All groups share one centre, and each spreads out both ways along 13 directions, with some noise.
In the rows, 128 means zero.
Known rows, each followed by its group:
[115 153 152 119 147 112 100 117 115 112 127 155  97 121 135 113 201 101
 146] => Q908
[128 118 160 107 159 100 158 140 111 142 107 132 117 131  89 140 172 138
 148] => Q405
[130 144 122 102 113 120 124 180 122 102  96  98  45 126 119 142 140 201
 100] => Q180
[135 151 147 139 102 115 144 110 171 115 125 109 160 134 172 119 113 119
  91] => Q405
[177 111 161  71 140  80 103 175  91 123 107 104 111 122 101 130 196 162
 100] => Q781
[168 163 175 124 118 113 163 147 177 157 153 129 169 114 118 150 123  78
 121] => Q908
[209 119 153 184 134 149 147 104 131 115  91 101 159 167 129 136 117 113
 123] => Q405
[171 175 105 146 105 153 146  90 159 140 136 122 151  79 151 162 142 184
 104] => Q180
[120 132 143  64 100  77 193 142 109  96 111  84  85 121  88 101 123 200
  83] => Q908
[ 78 217 130  78 124 139 188 142  90 125 105 124 127 158  98 139 150 186
 106] => Q781
[ 85 125 182  55 140 112 170 127  88 131 117 105 101 141  80 127  89  97
 144] => Q180
[103 123 156  80 135  82 192  85  74 113  92 133 157 148 148 154  95 143
  87] => Q180
[129 123 104 159 101 108 182  92 119 114 135  98 117 134  97 136  57 126
 105] => Q908
[ 56 157 118 182  71  92 115 172 175 152 118 122 147 116 152 117 159 119
 109] => Q405
[113 158 166 150  80 102 156 140 112 106 131 155  78 156  85 154 167 158
 175] => Q781
[131 104 140 115  95 144 110 125 116 136  96  32 126 123  93 110  81 127
  98] => Q781
[137 120 122  93 194 121 162 140 106 173 122 100 120 147  94 144 106 121
 172] => Q180
[104 140 134 144 136 134 171 101 136 152 100  93 164 167 136 138  89 135
 145] => Q405
[151 123 170 108 146 145 105 127  74 189  78  97 180 143 103 180 149 129
 157] => Q180
[176  76 147 163 135 117 159 139 146 112  83  90 126 149 139 114 121 177
 140] => Q908
[ 48 141 107 117 118 128 149  98 142 167 145 126 173  47  65 155 142  99
  73] => Q908
[111 208 104 112 120  98 148 133 103 135 164 149 179 159 136 172 145 138
  80] => Q781
[123  82 118 115 134 104 141 120 125 151 142 112 135  66  71 174 114 125
  98] => Q908
[169  94 156 164 106 115 116 153 130 126  69  86 149 124 106 141 137 107
  76] => Q781
[157 191 135 115 175 169 131 122 117 142  99 106 159 152 136  94 165  89
 121] => Q908
[139 106  96 136 175 118 143  79 108 105 152 124 109  98  95  81 142  87
 123] => Q908
[133 134 152  84 121  70 168 131 114 152  94  86 154 160 129 158 136 218
 121] => Q405
[184 127 170 126 102 124 140  73 104  83 114 152 145 103 154 149 137 116
  85] => Q180
[145 140 130 147 140 106 160 157 141 103 117 160  91  89  76 137 193 124
  90] => Q180
[100 164 105 120 132 167  88 151 119 115  98 143  91  80 168 155 144 118
  80] => Q405
[126  96  81 133 124  91 122  95 127 106 129  87 137  97 141 103 128 157
  53] => Q180
[112 154 102 115 116 130 160 137 140 163 123  63 144 105 102  84 129 167
 121] => Q405
[147  89 131 172  98  95 121 133 152 133  95  80 169 149 169 147 104 169
 107] => Q908
[109 124 156 106 111 105 145 174  97 106  91 105  81 112  54 105 171 127
 101] => Q405
[206 122 153  87 168 131 103 144 123 106 105  91 114 148 185 106 131 139
 115] => Q781
[120 152 168 104 130 137 103 171 143 126  99 106 118 148 157 143 118  93
 106] => Q180
[160 162  95 132 108 102 157  92 126  74 167 150  92 102 138 116 173 201
 101] => Q781
[ 95 141 132 146 114 138 156  78 134 107 161 141  87 124 120 139  81  89
 159] => Q781
[120 123 114 116 212 154 165 102 104 132  98 138 124 116 108 120 152 111
 139] => Q405
[176 128 100 141 178 117 160  85 127 153 165 145 132  94 105 141 145 117
 153] => Q908
[130 140 105  99 156 127 114 120  91 132 115  93 133 166 169 134 112 169
 126] => Q781
[128  87 139 167 114  96 152  96 160 113 139 130 106  75  88 106 158 111
 128] => Q781
[150 136 100 134 121 150 130  94 130 172 134  74 127 115 116 152 104 190
 176] => Q180
[ 72  93 183 133  97 112  99 143 152 152  86 114 128  77 102 165 148  81
 104] => Q781
[153 151 127  95 103 128 132 134 112 135 133  68 156  77  44 106 152 106
  41] => Q908
[187 109 131 145 114 117  94 132 105  99 100  81 122 173 166 130 102 142
 103] => Q781
[112 146 120  60 164  89 168 142  87 146 130 100 141 165 118 136 108 151
 119] => Q781
[188 143 159 143  97 141 158 121 154 122 140 127 117  67  79 156 104  65
  83] => Q781
[163 152 115 151 143 118 185 101 137  95 111 154 141 127 169 156 106 127
  70] => Q180
[ 89  91 154 118 145 147 104  70 129 100  86  73 145 133 136  68 164 142
 113] => Q405
[155 147 145 113 154 129 137 140 142 101 135 157 121  77 116 115 173  64
  69] => Q405
[119 123 114 183 113 166 139 124 116 126 103  87 146 102  40 109 119  59
  86] => Q405
[137 158 182 124 119  85 188 195 124 153  78 114 156 177  90 150 143 133
 123] => Q405
[156 143 146 169  98 106 181 135 150 118 107 104 144 129  88 105 158 146
 107] => Q405
[140 153 165 104 135 157 129 157 104 119  88 139  66 120 100 170 159 141
 141] => Q180
[133  75 137 117 168 110 155 109 157 129 139 107 117 125 159 111  91 136
 166] => Q908
[ 96  90 117 110 138 156 105  81 115 151 117 100  88  63 112 166  90 124
 139] => Q781
[ 92 147 144  75 144 156  99 137 122 149  91  95 147 105 145 139 148 143
  99] => Q908
[136 138  91 112  95  71 153 165 145 151 163  86 102  75  46 150 139 172
  76] => Q180
[110 131 109 178 143  94 179  88 137 155 151 127 152 126  73 107 147  91
 153] => Q908
[153  87 107 132 135 123 146 104  99 136 106  85  94 137 117 156  90 200
 161] => Q908
[128 107 177  68 104 127 126  98  73  89 127 101  80 112  98 123  84  93
 106] => Q180
[164 130 109 107 171 129 119 136 125 182 161 127 131  76  99 155 148 108
 150] => Q405
[ 78 142 100 151 142 125 139 185 166 160 103  94 104 114  61 114 186 154
 128] => Q180

New rows, each followed by its group:
[ 89  86 122 135 113  73 158  59 127 110 133 123 131  91  99 133 171 183
 102] => Q405
[ 55 138 126 108 121 131 195  96 119 106  96  93 112 132  99  78 123 171
 118] => Q180
[127 123  90 183 167 148 174 111 143 114 103 105 121 148 124 108  86 100
 112] => Q180
[220 123 128 100 162 110 168 142  96 140 128  68 123 168  87  97 127 177
 165] => Q781
[141 100 107 110 174 106 177 114 127  96 100 112 118 106 140  90 153 182
  86] => Q908
[122 146  91 154 126 180 112 134 146 166 105  47 137 134 109 130  93 139
 122] => Q180
[157  90 204  90 158 127 109  88  94  75 102 148  95 131 119 164 149  92
 114] => Q405
[224  98 150 129 150 123 101 131 150 120 116  75 152 136 179 104  97  87
  98] => Q781
[114 145 147  71 133 127  85 144  97 104 104 117 118 130 167 152 119 105
  57] => Q781
[ 95 147 185  43 130 157 115 149 102 155 103  78 136 101  69 112 166 112
 122] => Q180
[111 140 137 162 116 127 152 127 167 149 146 121 132 101  93 102 150  95
 159] => Q405
[143 115 136 104 144 133 162 115 106  76  81 138  54  87 126 147 119 146
  77] => Q781
[114  88 155 122 115 130 173 116 122 109  91  87  76  91  53 108 100 107
 112] => Q781
[165 128 169 132 134 119 163 164 104 113  56 148  92 103  75 168 203 165
 107] => Q781
[172 185  87 120 129 135 154 122  80 116 133 122 151 144 116 176 107 142
  58] => Q781
[168 183 123 152 121 149 172 117 131 163  87 124 204  93 101 174 180 169
  82] => Q180
[144 105 166 145  93  83 119 140 138 146 130 117 132 116 105 177 116  90
 116] => Q781
[115  93 149 144 126 105  79  93 119 119 104 157 133  92 134 184 203 143
 107] => Q405
[138 159 159 152 121 111 204 152 151  99 109 151  93 143 101 136 135 121
 123] => Q180
[163 122 164 104 121 102 137 146  98  94  90 110 128 122 105 119 166 129
  63] => Q180
[ 96 137 152 131 140 177 104 137 112 163  51  88 140 153 138 170 115 125
 140] => Q781
[124 175  87 165 132 182 140 133 129 109  99 134 111 107 158 149  84  84
  71] => Q405
[178 134 121 176 103 121 145  79 155 127 132 111 167 126 156 156 101 140
 101] => Q405
[111  95 178  96 176 129 138 105  83  82  76 138 105 146 141  88 163 106
 135] => Q180
[152 107 174 137 146  79 215 142 150 125  88 131 106 125  89 120 144 134
 141] => Q781
[134 138 172  83 126 128 128  96 117 125 151 165 119  42  86 145 204 110
 120] => Q180
[187 142 106 144 119 142 113 113 107 151 147  84 149 157 121 158  91 136
 145] => Q781
[108 104 101 121 165  75 130 124 133 178 160 133 150 103 118 169 123 102
 126] => Q180
[102 155 101 123  88  92 111 120  85  85 170 111 114 158 109 100 164 168
 106] => Q781
[117 129 118 122 116 121 112 150 108 136  81 100  99 113 103 154 176 204
 114] => Q180
[131 121 172 110 141 144 171 104  86  99  70 111  96 160 118  97 140 168
 168] => Q180
[114 146  95  99 121 132 133 151 126 194 146  54 133 108  55 167  75 132
 111] => Q180
[139  88 126 109 176 155 117 105  64  82  91 116  90 102  87 113 140  91
  88] => Q180
[133 143 152 109  80 117 102 140  69 125 104  95  74 142  87 172 122 148
 130] => Q908
[128 147 153  61 161 114 129 158  94 140 142 103 142 143  85 119 140  84
 109] => Q781
[121  96 106 116 209 152 137 103  98 114 114 132  95 100  94 112 140  83
 124] => Q180
[ 93 118 129 150 130 111 168 135 127 117 125 122 103 121  79  99 118  83
 128] => Q405
[132 177 133 113 137 119 157 190 142 120  86 123 101 140 120 152 149 154
  78] => Q180
[166 112 181  96 113  56 120 160 100 171 130 117 189 136  99 195 129  78
  93] => Q180
[ 79 132 149 117 144 181  53 129 115 141  97 130 116 103 150 163 151  82
 133] => Q405
[163 128 149 137  91 107 149 100 142  82 134 128  91  92 106 121 163 164
 106] => Q405
[117  90  84 125 152 159  89  87  65 118  93  81  76 112 104 116 141 178
 137] => Q908
[115 124 122 104 110 112  86 146 106 129 103 100 132  91 122 151 155 138
  56] => Q405
[ 96 165 130 136 139 178 127  93 152 121 122 118 137 125 159  98 148 125
 139] => Q781
[124 135 200 101  97  88 182 118 111 133 131 134 146 127  78 148 123  90
 136] => Q180
[115  94 147  65 138 111 103  81  97 113 157 112  97  87 123 114 117 107
 128] => Q180
[128 148 171 120 138 118 134 191 142  86  88 152  60 147 140 135 161 116
 112] => Q180
[101 160 151 105 132 117 157 101 146 121 106 141 150 148 199 172  96 135
  95] => Q405
[151 122 168 169 116 153 116 152  89 131  79 120  93 173  84 169 142 121
 186] => Q781
[154 118 143 113 129  71  72 151 113 116 160 114 156 160 156 118 157  94
 100] => Q781
[135 136 176  86 106  93 174 156 102 127 104  88 114 155  85 133 102 137
 122] => Q180
[157 142 115 165 121 107 164 117 181 178 178 127 131  93  89 154 142 145
 180] => Q180
[ 73 147  77 127 163 101 166 166 140 147 102  97 149 128 153  69 138 141
  96] => Q405
[173 146 131 129 137 154 168 135 131 120 110  97  83 138 102 110 126 168
 159] => Q180
[120 173 177 160  61 117 165 113 172 134 129 135 170 121 128 155 126 104
 113] => Q180
[186 130 150 106 161 134 156 129 175 112 112 133 134 110 212 142 128 178
 106] => Q908
[137  88 128  82 133  66 114 164  71 148 109  58 141 146  70 120 139 152
  95] => Q781
[143 135 115 179 132 159 119 132 183 111 114  91 124 104 124  60 181 134
 116] => Q180
[100 149 118 144 128 181  79  85 139 122 129 103 133 122 163 102 152 134
 148] => Q781
[147 184 126 126 124 161 151 177 128 124  93 102 102 149 114 180  68 106
  71] => Q180
[170 140  74 166 117  75 119 183 159 172 134 103 138 117 113 199 135 171
  85] => Q180
[191 182 150  90 146  99 181 137 133 124 160 156 117 138 146 145 140 153
 140] => Q781
[156 161 178 115 137 151 203 123 167 122 121 135 110  86  89 120 130  92
 123] => Q781
[137 171 132 115  65 138 168 108 110 173 119  87 165  74  40 180 143 192
 100] => Q180
[ 70 123 163 123  86  68 128 141 130 138 114 140 122 130 138 203  99 103
 101] => Q781
